Every row belongs to one group in each of 4 separate groupings. Each group adds its own fixed numbers to the row, and there is some noise. The rows also spread widely along 13 directions, which tell nothing about the answers.
In the rows, zero is written as 128.
Some rows, each with its group in each grouping after it:
[135 103 104  62 133  73 198 172 108 128  80  76 148  77 101 154 116 126
  95 123 169 140  78  83 172 125 149 104 162 109 138 123 123 123 139 136
  96 150  96 150  71]
muz Z_485 ginug zutut
[121 169 130 106 153  76 139 136 139 133 109 134 112 134 165 125 140 150
 133 116 159 115 128 133 135 120 162 111 140 140 149  97 121 127 152 147
 120 147 114 145 113]
zotam Z_644 Zuli Raf
[131 117 121 142 135 118  82 125 137 151  88 169 150 171 187 121 136 107
 148  81 156 109 139 122 135 141 168 150 124  82 109 132 124 131 156 155
 103 147 116 147 141]
retun Z_644 sov vodat
[146 131 149 102 124  80 157 140 104 142 125 162 145 122 171 151 141 122
 138 136 181 150 111  78  92 129 130 109 168 132 146  93 111 120 132 134
 121 105 120 125 134]
muz Z_485 Zuli Raf
[116 117 143 107 181  96 148 151 130 131  85 104 155 157 129 154 125 108
 120 107 139 155  97 113 111 151 130 119 125  83 136 126 121 130 129 132
 110 137 136 122 109]
zotam Z_455 ginug vodat
[125  77 109 114 141 102 129 145 150 143  93 109 154 123 134 137 143 120
 113 113 154 135 102 105 156 138 148 116 123 122 118 120 107 150 136 141
 123 119 111 121 104]
retun Z_455 sov zutut
[167 125 150 113 105  94 147 122 108 142  97 135 160 140 132 143 119  97
 141 121 138 140 120  98 114 159 148 110 166 100 133 156 137 117 130 117
 130 126 119 133 135]
muz Z_644 sov vodat
[127 163 146 110 130  55 110  87 139 148 107 115 129 174 150 116 166 142
 154 140 143 142 133 159 122 132 141 110 128 139 150 131 143 157 124 109
 151 129 123 126 148]
retun Z_455 sov zutut
[125  98 111 122 139 125 163 170 131 148  98  85 143 107  86 157 113 133
  91 110 135 141 102 111 144 133 144 102 132 118 125 114 108 127 155 114
 114 132 124 116  67]
muz Z_644 sov zutut
[122 125 123 142 117 110  98 107 116 167 140 136 131 132 135 122 114 144
 116 122 127 164 107 153  93 122 162 143 111 125 120 135 108 127 115 125
 113 101 139 117 111]
retun Z_644 Zuli zutut
[101 127 147 132 152 123 161 144 136 152 111 106 133 154 123 167 152 143
 126 122 150 156 111 117 106 137 107  92 136 143 140  92 115 150 146  81
 137 104 141  94 117]
retun Z_644 Zuli zutut
[138 123 147 138 102 136 117  96 100 194 114  87 157 172  91 185 142 152
 104 118 138 208 110 166 110 154 112 137 122  96 120 151 159 121 112  27
 106 101 122  96 118]
muz Z_485 Zuli Raf
[144 107 141  81 139  93 128 104  97 121 124  89 123 118 119 127 111 122
 136 140 134 148  81 108 127 156 169  92 137 117 131 162 117 137  74 162
 135 108 142 121 160]
muz Z_455 sov zutut
[102  78 120 134 176 134  75 138 140 140  86 102 149 199 143 150 155 115
 139  94 160 105 118 114 162 138 133 100 107 106 103  89 125 162 154 145
 151 140 140 107 145]
muz Z_455 ginug zutut
[149  80 113 139 142  90  94 128 149 133  92 102 152 143 120 126 139 108
 113 108 115  99 115 128 172 149 166 116 115 117 111 143 126 151 128 148
 155 127 123 123 113]
zotam Z_485 ginug vodat
[133 110 143 120 167  74 134 131 119 142 141 125 126 110 111 131 105 137
  97 125 106 186  83 148  76 127 153 154 106  93 128 148  99 145 101 156
  91 106 158 122  91]
muz Z_485 ginug vodat
[193  79 148 112 105 100 112 106 148 143 108 106 169 147 104 118 106  85
 148 131 104 114 130  86 138 162 177  92 147 113 118 165 135 139 115 155
 162 129 119 123 149]
muz Z_644 sov zutut
[113 104 137 142 141 143 103 143 147 153 145 126 149 147 135 154 110 128
 108 126 146 158 113 114  84 119 131 116 111 121 113  72  96 126 133 140
 138 100 152  83 130]
zotam Z_455 sov vodat
[158 107 139 113 112  57  88  89 113 165 116 139 181 158 158 110 144  94
 133 148 133 178 108 135  60 152 147 129 119 124 147 149 122 111  81 116
 148  76 126 107 125]
retun Z_455 ginug Raf
[156 148 183  99 167  59 172 127 147 145 133 172 134 118 171 120 138 122
 143 134 139 184 116 103  51 160 157 133 144 112 165 147  98 137 106 157
  81  97 126 140 128]
muz Z_644 Zuli Raf
[127  91 129 192 134 163  95 121  81 120 154 151  89 145  99 138  70 129
 132  91  88 115  90 132 117 128 165 125 120 115  89 139  96 149 124 149
 142 114 193 103 140]
retun Z_644 ginug zutut
[137  85 139 119 154  99 119 136 147 154 115 143 169 156 154 141 133 107
 135 113 156 150 112  87 116 123 142 144 127  94 116 103 117 152 142 159
 108 125 124 121 132]
zotam Z_485 ginug zutut
[109 133 140 117 145 125 148 131 102 142  88 106 141 173 133 180 139 138
 137 101 173 153 102 112 153 134 114 121 149  94 123 113 143 144 155  90
 106 149 123 123 133]
zotam Z_455 Zuli zutut
[140 138 114 124 121 104 132 154 151 159 119 147 141  94 158 109 124 122
 101 125 143 133 135 125  78 156 181 107 124 153 154 116  88  80 118 133
 117  94 104 131  84]
retun Z_644 ginug Raf
[144 118 154  98 154  98 154 143 117 113 126 146 115 130 148 144  97 120
 149 115 151 127 101  78 123 124 158 107 159 105 124 104 112 142 139 190
 114 148 142 139 142]
muz Z_455 Zuli Raf
[130 150 118 112 105  77 146 140 114 162 115 127 143 115 139 137 138 137
 104 136 158 155 118 138  92 124 137 115 139 147 157  97 120  94 130  88
 126 108 109 121  84]
retun Z_485 ginug Raf
[166 113 134 113 102 113 125 136 157 148 143 141 136  90 140 122  98 122
 110 128 141 124 130 102 121 133 188 122 143 126 116 118 102 119 125 178
 112 120 108 142 127]
muz Z_485 ginug vodat
[117 124 100  91 129  83 125 153 138 185 100  83 194 126 119 129 122 118
  79 143 152 178 112 133  73 118 145 116 105 128 157  92 114  73 128 107
 118 110 103 109  49]
zotam Z_644 ginug zutut
[104 125 116  97 151  87 147 136  89 124  81  90 128 145 127 150 135 133
 127 115 158 138  81 123 150 130 131 101 142 114 133 123 130 137 129 116
 128 140 132 127 110]
retun Z_455 Zuli zutut

New rows. What belongs after each?
[136 103 118 118 132 106 120 147 147 130 128 115 128 130 124 142  94 137
 117 117 141 111 107 106 156  91 162 114 133 129 110  71 115 142 162 177
 138 158 132 126 107]
zotam Z_455 Zuli Raf
[ 84 102 109  94 169 115 188 182  64 120  62  68 134 154  88 196 118 133
 113  92 168 149  68  96 162 105  90 100 148  72 123  89 141 130 173  91
 104 173 148 113  82]
retun Z_485 sov zutut
[122 117 112 129 131 138 163 159 159 145  94 118 136 117 141 164 152 141
 112  95 182 110 123  91 187 143 150 110 150 138 122 101 109 144 170 111
 109 136  88 138 114]
zotam Z_644 ginug zutut
[129  94 130 106 126 153 146 161 136 140  99 107 150 148 113 164  83 108
 130  99 153 132 114  72 145 121 143 108 145  84 103  92 125 123 164 150
 107 167 122 124 124]
retun Z_455 sov zutut
[139 125 106 158 111 122 148 168 159 142 133 151 119  79 107 127  92 143
  87 108 132 108 130 126 134 113 178 121 131 150 119  89  81 127 176 151
 115 137 113 141  54]
muz Z_455 ginug zutut
[140 121 138 175 136  42 112 100 124 144 134 172 133 150 134 121 169 140
 133 134 119 154 106 162 102 115 121 144 117 150 133 124 104 196 144 112
 161  93 158 109 102]
muz Z_455 sov zutut
[121 150 127 149 116  83 137 132  95 129  94 167 131 153 174 142 161 122
 146 108 172 105 120 116 135 127 124 107 166 147 140  98 121 139 165  94
 160 121 130 129 127]
retun Z_644 ginug vodat
[144 170 150 101 114  65 113 115  89 132 103 118 137 187 119 122  84 104
 159 134 115 119 135 136  83 103 143  98 151  92 143 106 161  94 143 136
 162 175 151 126 131]
retun Z_485 sov vodat
[146  92 165 134 132 116  97 106 146 155 151 134 148 167 148 138 145 118
 148 141 138 150 127 100  88 143 135  93 130 145 126 100 111 154 113 135
 169  79 154  82 177]
muz Z_644 sov Raf
[137 154 158 149 156  85 134 119 141 147 107 171 122 156 162 125 153 132
 141 104 125 153 131 155  87 163 148 144 122 110 144 152 114 142 128 116
  98 117 127 135 116]
retun Z_455 Zuli Raf
[142  70 156  94 175 154 114 159 192 147 104  86 176 154 130 125 102  73
 137 126 118 131 135  66  83 192 166  64 107 105 126 125 101 107  91 182
 135 105 124  97 147]
retun Z_455 Zuli zutut
[124 130 115 115 124  78 133 108  85 136 120  90 118 112 110 152 129 162
  98 124 137 165  75 158 150 120 144 140 129 114 122 151 127 141 109 106
 118 119 137 123 113]
zotam Z_485 sov vodat
[149 144 140  96  90  67 106 105 123 135 115 108 146 166 143 118 109 107
 157 152 139  96 135 113 123 101 154  70 162 147 139  86 149 120 142 147
 202 146 132 118 151]
retun Z_644 Zuli vodat
[135 139 120  85 116  84 114 124 106 140 103 115 140 121 161 120 124 115
 126 127 165 121 114 116 125 139 173 100 146 117 138 127 123  98 116 151
 129 127 111 139 132]
muz Z_644 sov vodat
[121  87 121 134 134 155 151 153 111 135  78  95 145 141 102 173 120 113
 116  89 145 137  97 102 158 167 133 102 139 102 111 139 124 127 135  91
 117 129 124 114 113]
retun Z_455 ginug zutut
[133 112 159 121 171 118 200 164 167 118 116 106 105 110 117 165 152 146
 122 117 142 131 112  89 146 161 129  75 151 150 140 110 101 171 143 123
 131 114 135 112 130]
muz Z_644 sov Raf
[178  83 136  76  83  81 156 120 108 139 141 124 162  87 134 144 102 106
 120 157 165 158  83  62 124 129 161 103 178 140 131 117 110 124  99 158
 140  96 110 124 139]
muz Z_455 ginug Raf
[103 108 109 115 152 136 117 141 106 142  79  79 129 156 129 156 139 135
 115  92 155 131 103 134 157 150 142 100 120 104 122 127 132 115 129 106
 119 133 129 113 122]
retun Z_644 sov Raf
[ 86 140 111 168 174 153 122 164 143 150  73 129 114 170 138 148 151 147
 120  60 145 110 140 160 151 150 142 128 103  96 118 119 118 132 182  96
  89 157 122 133  92]
retun Z_644 sov zutut
[ 96 131  99 113 150  54  86 109  65 125  82 123 131 174 160 118 146 123
 142 111 163 119  90 152 137 108 142 123 121 111 134 115 134 135 131 133
 148 143 146 132 115]
retun Z_455 ginug zutut
[152 115 160  92 144 150 147 162 205 163 107  93 163 144 114 136  85  98
 117 118 118 150 152  97  80 172 173  91 117  96 137 119 120  84 118 156
  97 140 100 123 114]
retun Z_455 ginug Raf
[142  98 128 124 120  66 128  97  81 120 126 119 122 121 130 154 135 142
 126 126 143 142  66 120 174 111 139 139 156 121 107 143 125 183 116 131
 142 113 146 122 145]
zotam Z_485 Zuli vodat
[133 131 127 109 137  60 147 131  95  97 125 148  97 111 139 113  93 132
 147 128 134 111  88 110 133  95 166 116 155 124 131 111 106 152 142 191
 136 153 155 147 126]
retun Z_455 sov zutut
[114 138 136 113 150 119 164 146  91 119  88  84 115 133 106 170 124 134
 115 107 147 134  93 125 147 160 129  84 152 109 133 136 129 124 124 100
 125 134 137 123 115]
muz Z_455 Zuli vodat
[102 148 144 117 155 166 138 156 120 129 110  82 109 161 106 175  89 139
 122  98 143 120 122 117 133 138 140  87 136  94 120  88 135 102 142 121
 122 160 144 113 142]
zotam Z_485 ginug vodat
[116 135 162 149 157 111  98 123 140 141 151 154 125 197 151 141 121 136
 156 122 134 127 135 120  85  95 130 108 125 134 126  50 119 154 166 151
 164 131 170  93 152]
zotam Z_644 Zuli Raf
[152 161 147 115 106  56 133 101 110 149 131 130 122 131 136 130 149 148
 129 151 142 143 124 146 109 129 143 103 151 155 153 120 134 132 117 101
 152 110 123 122 124]
muz Z_485 Zuli Raf
[138 143 146 101 142  86 181 154 138 131  98 104 134 121 114 139  99 117
 120 127 118 138 115 112 102 138 147  92 150 118 149 127 121 115 135 130
 125 140 128 129  94]
retun Z_644 Zuli vodat
[150 115 160 136 158  91 206 163 124 152 134 172 140  89 117 163 115 133
  95 113 128 212  87 109  58 145 126 167 137  91 143 143  89 138 131 116
  48  97 131 130  67]
muz Z_485 ginug Raf
[135  90 167 126 150 147 108 120 149 144 147 135 137 148 147 153 116 122
 135 114 144 166 109  98 101 151 146 125 123  94 103 125 102 158 109 166
 108 101 148 108 180]
muz Z_455 sov vodat
[154 107 127 106 132  64 115 128 149 147 104 130 154 121 150 118 143 111
 120 125 146 123 121 116 133 141 167 124 130 117 129 132 120 136 125 158
 128 122 106 142 114]
muz Z_485 ginug vodat
[137 131 136 163 123 122 130 118 126 154 124 167 120 122 161 138 156 137
 122 106 146 151 119 139 104 173 154 132 132 144 134 150  99 133 113  91
 110  78 121 122 132]
retun Z_644 ginug Raf
[147 101 120 151 131  66 171 145 118 133  99 176 138  93 154 136 147 119
 114 102 143 138  88 113 142 139 146 154 154 121 123 158  95 164 149 125
 101 107 119 147  83]
retun Z_644 Zuli vodat
[138 106 155 125 165 108 159 150 145 122 128 153 120 116 147 142 114 122
 133 108 138 131 107  87 120 141 156 122 146 109 122 121  94 161 138 179
 106 123 144 133 137]
muz Z_644 ginug vodat
[128 143 158 159 118 148 127 132 127 170 122 157 144 159 146 163 129 127
 126 105 145 164 137 128  73 154 124 132 134 105 122 118 121 111 137  82
 103 103 125 110 130]
retun Z_485 Zuli vodat
[129 110 150 163 151 163 159 124  62 104  85 121  92 171  91 175  99 124
 156  67 110 121  90 116 168 175 138 119 156  74 102 188 137 158 136  92
 106 151 166 132 156]
retun Z_644 ginug zutut
[120 158 127 122  96 183 156 168  98 151 119 136 122 121 146 177 103 137
 120 101 195 126 133  87 114 146 144  83 170 128 133  73 115  63 155  97
 105 128 109 124 133]
muz Z_644 sov Raf
[139 118 139 131 135 115 128 131  92 131 116 155 128 140 159 136 114 107
 146 105 142 129 106 101 101 153 156 110 149 114 129 137 112 110 115 139
 123 112 141 123 140]
retun Z_644 Zuli Raf
[120 113 123 131 125  77  54 100 105 160 123 116 158 182 140 128 130 124
 121 135 140 147 107 158 100  99 136 122 107 119 118  93 130 135 127 137
 169 117 156  97 119]
muz Z_455 Zuli vodat
[127  92 162 104 180  99 201 166 151  98 114 116 108 110 130 165 130 129
 134 115 144 129  88  61 149 135 123  94 161 116 122 105  98 191 142 165
 121 128 149 120 148]
retun Z_485 sov vodat
